The groups are shells around one centre, one inside the other: the same stretched ball of 6 dimensions in 7 sizes.
In the rows, zero is written as 128.
Known rows, each followed by its group:
137  140  105  88  95  107  109  144  176  122  137  144  135  86  163  95  145  115  185  114  143  115  108 : todu
121  134  158  98  151  126  105  143  130  149  147  146  142  102  120  131  121  110  121  147  148  115  161 : todu
135  144  105  98  105  120  127  142  161  126  140  137  136  94  158  120  137  118  169  119  137  126  114 : Bif
142  130  131  102  124  114  100  153  153  144  149  148  128  83  119  129  134  140  116  125  139  118  135 : todu
139  139  90  107  94  132  128  156  161  135  150  124  126  90  145  151  140  134  176  115  118  141  115 : sipiv
140  127  122  97  116  124  141  137  144  148  151  149  128  88  130  139  131  141  133  127  141  124  134 : Bif
148  142  78  94  78  117  129  144  177  126  145  131  135  81  156  118  146  141  162  94  133  121  99 : todu
134  154  97  121  114  130  112  163  159  120  140  118  131  101  153  150  134  116  168  121  114  148  109 : sipiv
139  137  135  98  133  114  122  135  145  141  143  153  139  91  128  119  127  134  93  123  153  108  135 : Kadev
143  126  109  105  105  129  117  159  153  150  158  134  120  82  119  155  137  149  143  120  122  134  132 : Zov
133  131  118  103  114  130  121  153  148  144  152  135  126  92  131  148  134  129  162  131  127  135  135 : Bif
128  132  155  89  142  111  126  127  139  141  139  166  139  98  139  105  125  113  127  144  163  107  144 : todu
134  145  128  113  134  115  106  154  153  125  136  144  130  98  146  127  131  114  145  135  133  132  120 : lan
131  130  138  108  139  139  121  150  127  159  158  134  133  96  104  167  121  138  106  136  131  129  159 : Kadev
149  131  92  97  85  109  129  148  176  128  143  147  117  79  159  118  148  138  185  113  131  132  99 : sipiv
139  142  124  111  131  119  129  143  146  133  140  146  131  96  140  135  127  129  120  129  138  128  123 : lan
156  129  85  102  82  117  126  156  172  138  153  138  116  72  136  138  147  160  151  102  123  131  105 : Kadev
130  126  144  97  132  119  111  148  144  146  148  153  126  92  128  129  131  121  150  144  141  124  145 : zode
128  133  139  110  136  127  89  165  144  144  150  135  128  95  120  147  130  118  146  142  126  133  146 : Kadev
143  142  89  108  95  130  103  165  166  135  153  116  132  85  131  149  141  141  150  103  116  133  118 : Zov
135  141  115  117  121  117  106  164  160  124  138  139  118  95  153  138  137  114  183  138  119  148  111 : Kadev
141  137  120  109  122  123  95  161  153  142  151  132  132  86  117  143  133  139  113  118  129  124  133 : Zov
145  135  98  96  91  111  113  151  174  128  144  141  126  81  151  114  146  134  170  110  134  123  107 : Bif
128  146  125  106  129  128  107  151  147  134  144  130  141  101  137  136  129  113  142  129  134  126  135 : lan
124  146  147  112  153  126  93  154  137  137  142  135  143  105  125  137  121  108  114  141  138  123  148 : Zov
131  137  149  99  146  115  123  133  137  139  139  158  139  99  134  118  123  119  107  139  155  112  141 : Zov
131  133  142  119  148  133  112  160  130  150  152  138  124  98  111  168  122  131  116  146  124  141  149 : zode
128  138  131  99  125  120  98  153  153  135  144  139  135  95  139  123  133  110  162  134  137  124  136 : zode
141  131  123  114  126  130  112  161  143  149  155  135  123  88  111  163  129  146  115  128  123  136  138 : zode
142  122  127  98  117  117  128  145  149  148  151  155  120  84  127  135  134  142  137  131  139  126  133 : lan
131  131  161  113  161  120  115  147  127  147  145  157  126  99  118  144  119  124  103  154  142  129  150 : Zov
131  138  116  97  110  117  117  148  161  129  140  143  129  94  157  118  138  110  189  131  135  130  119 : zode
138  132  136  117  139  119  113  157  144  139  145  150  117  93  127  147  128  131  129  143  129  139  130 : sipiv
134  148  105  130  124  137  109  173  149  129  146  117  122  101  138  173  131  122  162  132  104  159  119 : todu
142  153  87  123  107  130  118  164  162  122  143  118  129  95  148  156  136  131  153  112  111  148  103 : sipiv
141  138  97  113  102  131  106  168  160  138  153  121  124  87  130  157  139  138  160  116  112  142  121 : sipiv
143  149  93  108  102  120  115  153  167  123  141  128  135  89  150  129  139  132  144  105  128  128  105 : Bif
127  135  135  107  133  125  118  151  143  137  143  143  126  101  141  140  129  111  167  147  132  138  135 : Bif
145  142  89  105  94  125  132  149  164  131  146  130  130  87  148  139  139  139  155  107  126  133  108 : lan
127  139  130  112  135  133  123  151  137  139  145  135  131  103  135  152  125  115  151  142  128  139  138 : Bif
151  131  102  92  96  112  144  132  161  138  146  152  130  79  141  118  139  153  123  105  147  113  113 : Kadev
147  129  116  108  116  120  130  148  150  144  150  147  121  84  126  145  133  150  119  123  132  130  124 : lan
130  133  118  104  115  135  108  159  147  147  155  126  131  93  123  154  133  128  156  128  124  133  142 : todu
155  136  89  105  91  112  129  151  172  129  145  142  120  78  146  129  144  152  144  104  129  130  98 : sipiv
147  137  104  100  105  117  138  138  158  135  145  145  131  85  142  127  136  145  126  110  140  121  113 : zode
132  149  105  130  124  141  101  176  148  132  149  110  126  101  131  178  130  123  157  129  101  157  125 : Kadev
131  124  150  104  143  126  129  143  129  154  150  155  124  95  118  147  123  130  124  150  141  129  152 : zode
138  129  115  93  106  120  138  138  154  140  147  149  127  88  145  127  136  131  164  126  140  126  124 : lan
131  136  133  115  141  131  141  144  131  142  145  145  126  103  134  157  122  124  133  146  131  142  136 : Zov

New rows, each followed by its group:
130  131  136  108  134  125  129  147  138  142  145  149  123  98  136  145  127  120  154  147  133  138  137 : lan
129  139  132  102  131  129  103  151  143  143  149  133  141  97  123  138  128  121  128  129  136  121  145 : Bif
133  134  125  96  120  125  109  148  148  145  151  137  138  90  124  132  132  129  131  123  139  117  142 : Bif
139  133  139  109  138  112  118  147  146  136  140  157  123  92  135  129  129  127  126  140  140  128  127 : Bif
146  123  119  107  116  126  128  151  145  153  157  144  119  82  113  157  132  157  115  124  129  131  135 : Zov
136  135  119  96  111  110  124  142  162  127  138  153  126  91  159  111  138  115  181  132  141  127  115 : lan
137  150  108  118  121  121  105  162  160  122  139  130  130  96  148  139  134  119  153  124  122  139  111 : lan
147  138  98  94  95  111  130  139  169  128  141  146  131  83  154  111  142  136  152  108  142  118  105 : lan
130  149  131  116  145  129  124  146  136  134  140  136  139  106  135  146  121  117  115  135  135  132  134 : todu
133  133  125  109  127  132  132  148  138  145  150  139  126  97  130  156  127  129  144  137  129  138  137 : lan
137  139  123  107  126  117  143  138  148  130  137  153  126  98  155  129  130  121  151  136  140  134  117 : zode
140  128  119  104  115  120  151  140  148  138  144  155  115  92  149  139  133  131  168  138  134  141  119 : Zov
130  134  142  108  144  130  129  143  130  147  147  145  132  101  124  150  121  125  117  143  138  129  147 : Bif
147  131  116  96  112  115  142  133  152  141  146  154  130  84  135  124  133  147  113  116  147  115  122 : Zov
136  139  129  114  133  115  118  152  150  128  137  150  122  97  147  133  131  118  152  141  132  138  119 : lan
129  149  123  115  136  138  98  160  139  141  150  117  145  101  117  158  124  124  109  124  125  128  145 : Kadev
149  133  100  108  102  123  114  159  161  141  153  133  123  79  124  147  139  154  127  110  123  130  119 : sipiv
128  135  131  103  129  127  125  145  141  140  145  142  131  100  139  139  128  115  157  141  136  132  137 : lan
135  138  122  109  123  118  104  159  157  131  142  140  124  93  143  133  135  118  164  134  128  136  123 : lan
142  131  129  88  118  104  147  122  153  134  137  170  131  88  154  99  133  129  135  128  161  110  119 : Kadev
139  135  124  119  134  134  115  160  137  149  154  131  127  92  110  169  125  144  104  129  122  137  141 : zode
134  128  149  101  142  115  128  137  137  144  143  163  127  94  131  126  125  125  121  145  150  121  141 : lan
135  137  121  108  125  125  150  137  142  136  141  148  126  99  149  142  128  125  150  137  136  138  123 : todu
139  138  99  126  113  140  121  170  148  140  154  118  117  94  128  182  133  139  158  127  103  159  122 : Kadev
136  147  106  104  109  115  120  148  165  119  135  140  132  95  164  117  138  113  175  122  133  131  106 : lan
150  121  115  98  108  119  151  137  149  150  152  157  117  80  129  140  134  157  126  123  139  126  125 : todu
142  133  116  114  121  132  107  163  145  150  157  128  127  86  108  164  131  149  109  120  121  133  138 : Zov
151  138  90  95  86  109  126  144  177  126  142  144  128  78  155  110  146  142  156  101  138  119  99 : zode
137  129  134  115  134  127  99  165  142  150  155  137  122  89  108  159  129  139  118  136  124  135  144 : Kadev
135  154  105  119  121  122  116  156  159  117  134  130  131  101  160  137  133  112  163  126  123  143  106 : sipiv
140  121  118  97  108  126  143  143  146  151  154  148  118  86  131  147  135  142  158  132  133  133  133 : todu
131  146  100  103  104  133  104  158  160  132  148  116  141  95  141  140  137  118  169  114  123  130  126 : Kadev
138  131  133  104  127  115  102  155  152  140  147  148  125  87  127  130  133  131  133  132  136  125  133 : zode
133  134  143  115  146  128  96  161  136  148  152  138  130  94  108  154  124  131  103  138  130  129  150 : Zov
141  140  91  95  87  112  134  143  175  119  136  143  126  88  175  109  146  119  204  115  134  131  96 : todu
155  135  77  93  72  108  147  138  181  124  141  147  122  76  166  111  149  147  173  98  136  125  87 : Kadev
125  142  123  116  132  138  125  155  137  137  146  128  129  106  139  162  126  112  165  143  120  148  135 : Kadev
142  144  95  105  101  126  117  153  161  133  148  126  135  88  138  139  137  137  140  106  127  127  117 : lan
133  135  143  92  132  106  109  137  153  134  138  159  137  92  143  99  131  114  134  134  156  108  132 : sipiv
143  131  100  85  85  105  118  143  179  126  141  150  126  79  163  97  149  126  194  113  142  118  105 : Kadev
140  141  117  103  115  107  111  148  166  122  135  150  128  90  157  109  139  118  160  125  139  125  109 : Bif
152  128  105  84  90  99  134  132  174  132  141  163  126  74  153  94  146  145  148  107  153  108  105 : Kadev
130  143  136  100  133  111  100  146  154  128  137  148  139  96  145  108  132  108  142  133  146  116  129 : zode
139  138  114  106  113  111  127  147  162  124  136  151  121  92  161  121  138  119  175  131  134  136  107 : lan
135  140  116  107  117  124  96  161  157  135  147  130  132  91  132  136  135  124  149  123  127  129  129 : lan
124  138  145  106  144  125  117  146  136  140  142  145  133  104  135  137  124  109  144  148  139  130  144 : lan
132  146  104  97  106  128  115  146  158  132  146  125  145  95  144  128  135  120  154  112  135  120  125 : Kadev
131  133  150  100  143  110  113  141  144  137  139  161  130  96  139  114  128  113  136  146  150  119  137 : Bif
133  151  124  103  130  114  107  143  155  124  135  140  146  98  147  111  130  113  124  121  146  114  123 : Kadev
131  136  154  118  159  120  116  151  132  139  141  154  123  102  128  146  120  118  119  155  136  137  140 : Zov
134  130  137  114  140  133  126  152  130  151  152  142  124  96  115  165  123  136  117  142  128  138  146 : Bif
138  139  115  113  118  117  114  158  160  126  139  142  120  93  152  135  137  119  173  134  124  143  111 : Bif
137  133  142  115  145  123  105  157  138  146  149  144  125  92  113  151  125  135  104  139  132  130  143 : sipiv
150  137  92  120  105  134  123  164  154  143  156  122  121  84  118  173  135  160  119  109  111  143  119 : Kadev
